There are 9 hidden switches. A switch that is on adds its own fixed numbers to the row, and there is some noise. The rows also spread widely along 8 directions, which tell nothing about the answers.
(in the rows, 128 means zero)
Some rows, each with its switches (1 for on, 0 for off) after it:
[122 103 147 160  85 154 114 137 129 107 118 164 151 158 171 168 170 138
 137 142 114 145  69 119  93  63 129 154 140 139 156 118 163] => 1 0 0 1 0 0 0 0 1
[122 115 142 172  45 149 136 162 143  88 111 160 157 137 167 188 185 143
 104 104 114 147  87 114 127  83 111 157 111 156 132 135 140] => 1 0 1 1 1 1 0 0 1
[104 105 113 152  99 154 102 125 133 103 120 176 135 148 159 187 118 140
 111 133 129 195  96 130  99  88 119 185 150 163 126 104 179] => 0 0 0 0 0 0 1 1 0
[106 102 136 187  50 155 127 156 137  66 100 183 159 119 159 210 155 147
  91 116 142 175  96 108 113 112 104 166 142 188 135 113 148] => 1 1 1 1 1 0 0 0 1
[101 128 148 117  90 127 125 129 148  98 102 142 179 154 144 157 153 175
 142 120 106 112 107 145 131  68 126 136 125 132 110 137 134] => 0 0 1 1 0 0 1 0 1
[105  96 150 138  97 134  77 159 129 105 102 195 161 168 182 201 153 144
 144 147 114 191  79 126 120  74 151 142 174 153 131 106 185] => 1 0 1 1 0 1 1 0 0
[119 122 146 176  96 123  74 168 133  97 101 183 161 115 175 201 177 149
 106 141 134 166 110 110 152 109 156 137 155 160 100 137 163] => 0 1 1 0 1 0 0 0 1
[119 100 139 138  59 164 153 107 115  72 117 145 188 164 152 177 155 157
 134 136 116 172 106 142  80  81  93 187 133 154 130 107 161] => 0 1 1 1 1 0 0 1 1
[ 68 123 170 101 141 102 100 117 128  92 103 120 187 151 117 154 110 185
 163 139 136 111 133 157 116  77 144 126 171 147 109 119 139] => 0 0 0 0 0 0 0 0 0
[109 120 136 112  98 129 111 103  96 106 116 133 157 151 172 125 174 168
 146 116 112 156 106 140  92  83 126 163 127 112 100 137 138] => 0 0 0 1 0 0 1 0 1
[102 138 122 153 124 179 142 100 179  98 120 179 154 108 120 191  85 158
 110 140 143 112 130 124 111  67  92 174 125 176 144 125 161] => 0 0 0 1 0 0 0 0 0
[ 71 117 154 143  99 136 117 133 133  90 101 148 170 130 137 172 135 171
 133 125 139 131 115 130 115 100 123 143 153 159 126 118 133] => 1 0 0 1 0 0 1 0 0
[113 107 128 147  84 140 126 158 167 102 132 194 127 156 164 177 144 137
  97  81 128 157  63 112  95  38 117 159 109 149 144 134 151] => 1 0 0 1 1 1 0 0 0
[120 132 136 154  96 152 101 141 160 103 108 184 164 136 170 200 151 156
 116 132 106 149 101 130 143  68 126 157 128 149 113 132 153] => 1 0 1 0 1 0 0 1 1
[ 81 103 151 144  94 140 130 140 162  84 115 168 176 130 124 170 127 167
 116 112 151 103 107 110  95  72 110 136 136 171 140 123 137] => 0 1 0 1 1 0 0 0 1
[114 123 121 140  96 156 121 100 116 100 117 141 152 149 159 172 133 151
 127 139 111 187 118 149 108  92 114 193 137 143 113 113 167] => 0 0 0 0 0 0 1 1 0
[128 145 139 148  64 139 114 133 140 101  91 156 164 158 173 199 169 156
 112 130  83 172  90 142 157  76 130 175 123 132 122 115 162] => 1 1 0 1 0 0 0 1 1
[100 102 140 163  92 149 123 137 125  94 123 151 153 130 146 170 148 143
 129 135 142 146 109 121  96 102 117 153 144 165 121 121 148] => 0 0 1 0 0 0 1 0 0
[ 97  98 137 160  75 156 118 136 113  85 115 160 161 145 164 185 151 152
 129 132 136 190  98 130  96 110 107 168 154 166 124 107 151] => 1 0 1 1 0 0 1 1 0
[ 77 111 169 130 113 110 103 133 100  78 104 124 187 134 135 166 145 181
 153 142 152 138 131 143 113 121 138 124 177 159 103 119 136] => 0 0 1 1 0 0 0 0 0
[105 126 137 137 112 142 108 119 126  88 112 157 169 137 151 189 128 169
 132 145 127 169 124 146 122  94 122 164 154 158 104 116 159] => 0 0 1 1 0 0 0 1 0
[119 112 109 166  77 118 113 146 101  82 125 157 103 121 172 163 158 138
  80  76 152 217  96 115  96 117 118 187 126 152  99 131 146] => 0 1 0 0 0 0 0 0 0
[ 85 121 150 130 130 140  88 115 109  99 115 158 171 127 158 166 133 178
 144 134 141 159 122 141 106  97 129 153 161 147 104 122 143] => 1 0 0 1 0 0 0 1 0

New rows. What belongs after each?
[ 81 120 132 144 116 160 130 105 143  91 119 155 164 108 127 169 109 169
 117 124 148 129 142 128  92  91 101 167 134 170 117 125 143] => 0 0 0 0 1 0 1 0 0
[ 99 118 127 148  74 155 109 127 144  75  85 183 168 132 166 213 133 170
 110 132 115 186 117 133 135 103 116 170 155 171 116 116 160] => 1 0 1 1 1 0 1 0 1
[102  92 146 159  78 158 117 125 125  93 104 151 173 153 148 182 145 146
 139 167 125 149  96 119  96  96 125 157 162 166 153  96 176] => 0 0 0 1 0 0 1 0 1
[ 90 121 147 171  73 143 106 138 120  84  85 161 167 121 158 211 148 157
 111 142 130 186 118 125 141 133 131 168 167 174 124 101 162] => 1 1 0 1 0 0 1 0 0
[130 161 145 180  76 165 123 127 164 116  92 143 172 140 161 216 161 139
 120 171  77 143 114 144 186  88 136 172 122 141 133 115 169] => 1 0 0 0 0 0 1 1 0
[111 135 152 178 100 163 113 133 135  95 106 149 178 123 151 204 147 152
 132 164 122 142 126 134 141 104 123 154 150 166 123 116 154] => 1 0 1 0 0 0 0 1 0
[103 125 129 153  64 139 148 129 137  67 105 136 159 142 128 199 121 154
 104 117 130 173 123 146 123 103  97 184 132 175 115 109 150] => 0 1 1 0 0 0 0 1 0
[ 99 147 126 157 135 154 104 112 127 108 124 171 131  82 160 159 132 167
 108 104 151 142 140 121 113  98 108 169 123 149  94 155 128] => 1 0 0 0 0 0 0 0 0
[121 111 136 157  86 173  93 124 110 108 107 176 181 144 179 202 162 150
 140 176 106 187 118 121 122 102 127 173 158 157 119 110 193] => 0 0 1 1 0 1 1 1 1
[119 133 143 160  48 122 144 146 145  78  91 127 160 151 144 208 154 147
  98 125 104 164 109 134 157 100 134 171 123 160 128 112 167] => 0 0 0 1 1 1 0 0 0
[110  99 122 164  54 180 140 122 120  86 121 152 148 153 152 187 130 136
 114 126 118 187  98 126  86  80  86 202 131 171 151  97 168] => 1 0 0 0 0 1 0 1 1
[156 152 148 159  95 147 106 120 135 110  94 151 177 141 181 201 184 147
 133 181  77 147 119 142 166  77 150 161 132 130 111 134 181] => 0 0 1 0 1 0 0 0 1
[113 100 138 172  91 165 113 151 147  96 126 208 155 118 170 180 164 146
 111 113 149 142  84  97  86  73 106 149 130 164 137 137 145] => 1 1 1 1 1 0 0 0 1
[120  97 106 125  74 132 128 113  93  82 129 147 117 161 174 137 147 150
 112  85 128 213  79 133  61  84 102 198 126 135 115 123 152] => 0 0 0 1 0 0 0 0 1
[118 133 149 152 122 149 110 118 134 111 119 156 163 126 150 173 147 151
 136 158 128 126 116 125 121  83 134 151 145 148 127 126 166] => 0 0 0 1 0 0 0 0 0
[ 99  99 139 116  96 122 118 125 114  84 121 148 158 160 152 145 145 168
 142 107 134 151  94 137  78  73 116 149 143 141 116 127 137] => 0 0 1 1 0 0 0 0 1
[126  89 104 137  74 156 149 124 132  81 142 167 122 157 162 154 138 139
 107  86 133 177  78 126  50  55  85 188 111 152 132 133 149] => 0 0 1 0 1 0 0 0 1
[112  95 155 156 110 126  75 166 125 104 121 175 164 158 170 193 163 142
 141 162 135 165  77 122 116  90 158 125 172 155 127 110 177] => 0 0 1 1 0 0 0 1 0
[ 96 108 140 166  88 143 126 151 143  81 125 158 156 130 137 185 135 151
 113 123 153 144 103 123 109 104 110 150 140 177 125 119 145] => 0 0 1 1 0 0 0 1 0
[120 115 103 187  73 198 128 108 112  87 127 180 138 104 183 196 145 143
  95 125 136 219 121 122  88 120  82 218 127 170 108 125 160] => 1 0 1 0 1 0 1 1 0
[ 97 110 137 162 118 178 112 116 117  92 126 176 160 100 151 166 129 162
 139 132 158 139 127 115  78  92  93 162 150 173 124 131 140] => 1 0 1 0 0 0 0 0 1
[116 131 130 156  79 164 115 118 139  82  96 164 175 138 164 214 134 164
 116 146 103 182 122 146 141  89 113 185 147 165 114 114 164] => 1 0 1 0 1 0 0 1 1
[123 147 138 170 111 166 114 108 128  93  97 161 170 103 156 218 135 160
 124 186 126 162 149 137 147 118 125 171 159 171 112 116 181] => 0 0 1 1 0 0 0 0 0
[109 100 140 154  32 137 123 147 109  74  94 140 174 169 178 188 187 159
 121 121 100 199  84 143 122 110 124 170 140 147 115 107 146] => 1 0 1 1 1 0 1 1 1
[ 91 103 146 134 104 122  91 153 154  97 112 178 155 176 154 194 123 151
 127 128 121 165  68 137 118  58 144 143 164 155 140 102 164] => 1 0 0 1 0 0 0 1 0
[136 113 118 112  80 154 142 106 155  92 124 163 158 193 162 178 130 147
 126 127  85 170  78 157  93  24 105 191 118 135 134 116 172] => 0 0 1 0 1 0 0 1 1
[120 128 139 169 106 153  82 139 128 114 118 174 157 118 184 177 175 153
 118 133 117 154 102 119 125  88 138 156 133 138 109 139 149] => 1 0 0 0 1 0 0 1 1
[120 135 128 159  93 154 143 106 130  88 120 135 148 117 149 170 140 153
 107 127 127 153 130 135 109  95 107 187 120 153 115 131 151] => 0 0 0 0 1 0 0 0 0
[ 98 124 131 169  79 155 141 139 173  91 108 144 158 132 117 188 113 151
 103 125 127 116 110 125 131  79 103 160 122 176 140 113 148] => 0 0 0 0 0 0 0 1 1
[116 115 138 152  91 163 133 114 128  89 112 143 169 141 138 180 130 150
 139 156 122 141 119 133 101  80 107 166 146 167 135 112 165] => 0 0 1 0 0 0 0 0 1
[108 115 140 150  77 121  95 160 142  89  92 172 147 168 164 218 132 144
 111 129 111 194  81 132 146  82 147 159 161 163 140 101 182] => 1 0 0 1 0 1 0 0 0
[ 97 136 164 129 126 133 124 109 127 105 114 115 180 135 129 150 140 169
 156 149 126  95 132 145 115  75 129 140 140 138 118 129 140] => 0 0 0 0 0 0 0 0 0
[113 125 140 103 137 116  72 112 100 108 118 175 148 146 196 151 161 178
 137 109 119 190 101 145 100  69 150 160 149 111  88 143 151] => 1 0 0 1 1 0 0 0 0
[ 76 122 153 131  90 138 125 104 110  73  94 110 197 138 121 172 122 190
 143 148 131 139 144 150 117 116 112 161 161 166 114 103 144] => 0 0 0 1 0 0 0 1 1
[ 75 105 141 127  75  97  94 139  90  64  87 136 161 147 170 180 152 182
 120 100 131 221 120 154 125 133 140 162 171 155  76 117 132] => 1 0 1 0 1 0 1 0 0
[ 95  98 167 161 115 143  91 152 121 115 125 169 168 135 161 158 172 139
 150 140 143 124  93 106  88  78 138 126 153 147 138 123 147] => 1 1 0 0 0 0 1 0 0
[114 128 147 140  98 136 143 131 143  93 122 141 160 143 137 162 151 156
 134 121 129 114 104 137 109  71 117 145 119 142 124 134 137] => 0 0 1 1 0 0 0 0 0
[110 128 148 125 113 138  94 119 145 106  94 180 175 155 170 196 142 158
 136 145 100 167 111 142 133  62 145 166 153 138 119 117 172] => 1 1 0 0 1 0 1 0 0
[ 99 147 128 170 102 182 110 110 173 101  87 189 171  96 151 214 114 166
 103 147 114 136 142 122 153  92 112 173 138 175 123 126 161] => 1 0 0 0 1 0 1 0 1
[106  98 136 167  79 152 110 134 108  85 113 152 164 129 154 186 145 148
 117 146 137 171 123 111 100 107 120 171 156 175 130 109 173] => 0 0 0 0 1 1 0 0 1
[ 96 112 144 142  89 160 102 127 139 104 106 178 177 152 164 180 150 161
 136 134 114 153  95 127 112  70 116 158 143 145 129 110 156] => 1 1 0 1 0 0 1 1 1
[109 121 148 137  91 142 120 132 138  93 107 150 180 138 147 182 145 162
 134 135 116 132 127 131 124  76 122 152 137 156 115 132 154] => 0 0 1 0 1 1 0 0 1
[ 85 109 131 122  74 134 115  95  84  67  88 125 180 137 155 167 141 188
 127 131 124 202 140 150 104 135 117 186 163 154  95 108 151] => 0 0 0 1 1 0 1 0 1
[105 156 118 125 115 165  98  64  84 101  99 150 165  96 187 156 152 195
 137 132 114 186 165 147 120 120 107 200 141 124  72 145 141] => 1 0 0 1 0 0 1 0 1
[ 83 137 127 113  97 145 121 106 153  85  76 154 185 140 125 205  89 186
 132 137 103 151 160 157 154  83 110 172 152 171  98 116 165] => 0 0 1 0 0 1 1 0 1
[121 152 125 191  71 179 124 111 146  86  82 164 160 103 157 228 130 154
  97 163 110 170 132 128 165 119 113 193 146 177 136 107 176] => 1 0 0 1 0 0 0 0 1
[108 129 146 131  93 119 125 139 174 107  99 141 159 176 137 187 131 144
 130 134  95 125  90 147 147  51 145 144 132 142 137 112 161] => 0 0 0 0 0 0 1 0 0
[ 98 105 125 177  40 175 153 155 170  84 112 169 162 143 129 211 126 139
 101 126 124 138  97 109 121  87  87 166 118 189 150 107 159] => 0 0 1 1 0 1 1 1 1
[ 90 130 158 139  96 136 113 140 183 103  92 158 186 166 142 209 127 160
 128 144  91 127 100 151 158  57 143 144 144 153 134 109 158] => 1 0 0 0 1 0 1 1 0
[104 136 152 146  87 155 128 120 154  78  88 168 200 145 146 228 130 172
 125 156 108 161 127 154 147  84 116 170 153 169 123 104 167] => 1 1 1 1 1 0 0 1 0
[140 118 123 202  77 173 108 151 142 109 121 186 135 132 174 221 155 112
  95 161 122 189  88 101 129  96 128 183 133 169 148 106 205] => 0 0 0 1 0 1 0 1 0
[ 95 117 129 124  90  98  93 136 101  69  93 147 146 148 159 190 129 174
 115 114 132 219 113 153 129 120 139 167 173 158  87 114 160] => 0 0 1 1 0 0 0 0 0
[108 114 146 163  86 162 119 138 135  98 124 173 168 130 172 180 175 154
 123 127 126 149 100 123 108  94 113 157 123 148 116 133 139] => 1 0 1 1 1 0 1 1 0
[ 91 102 135 149  87 148 121 134 150  94 104 167 160 145 135 182 122 148
 119 128 131 141 104 118 102  77 114 158 147 169 140 107 161] => 0 1 0 0 0 0 1 0 1
[112 147 110 118 104 169 145  89 164  96 110 174 146 144 150 183 100 165
 121 109 101 156 124 161 117  47  88 197 115 147 115 133 149] => 1 0 1 0 0 0 1 0 0
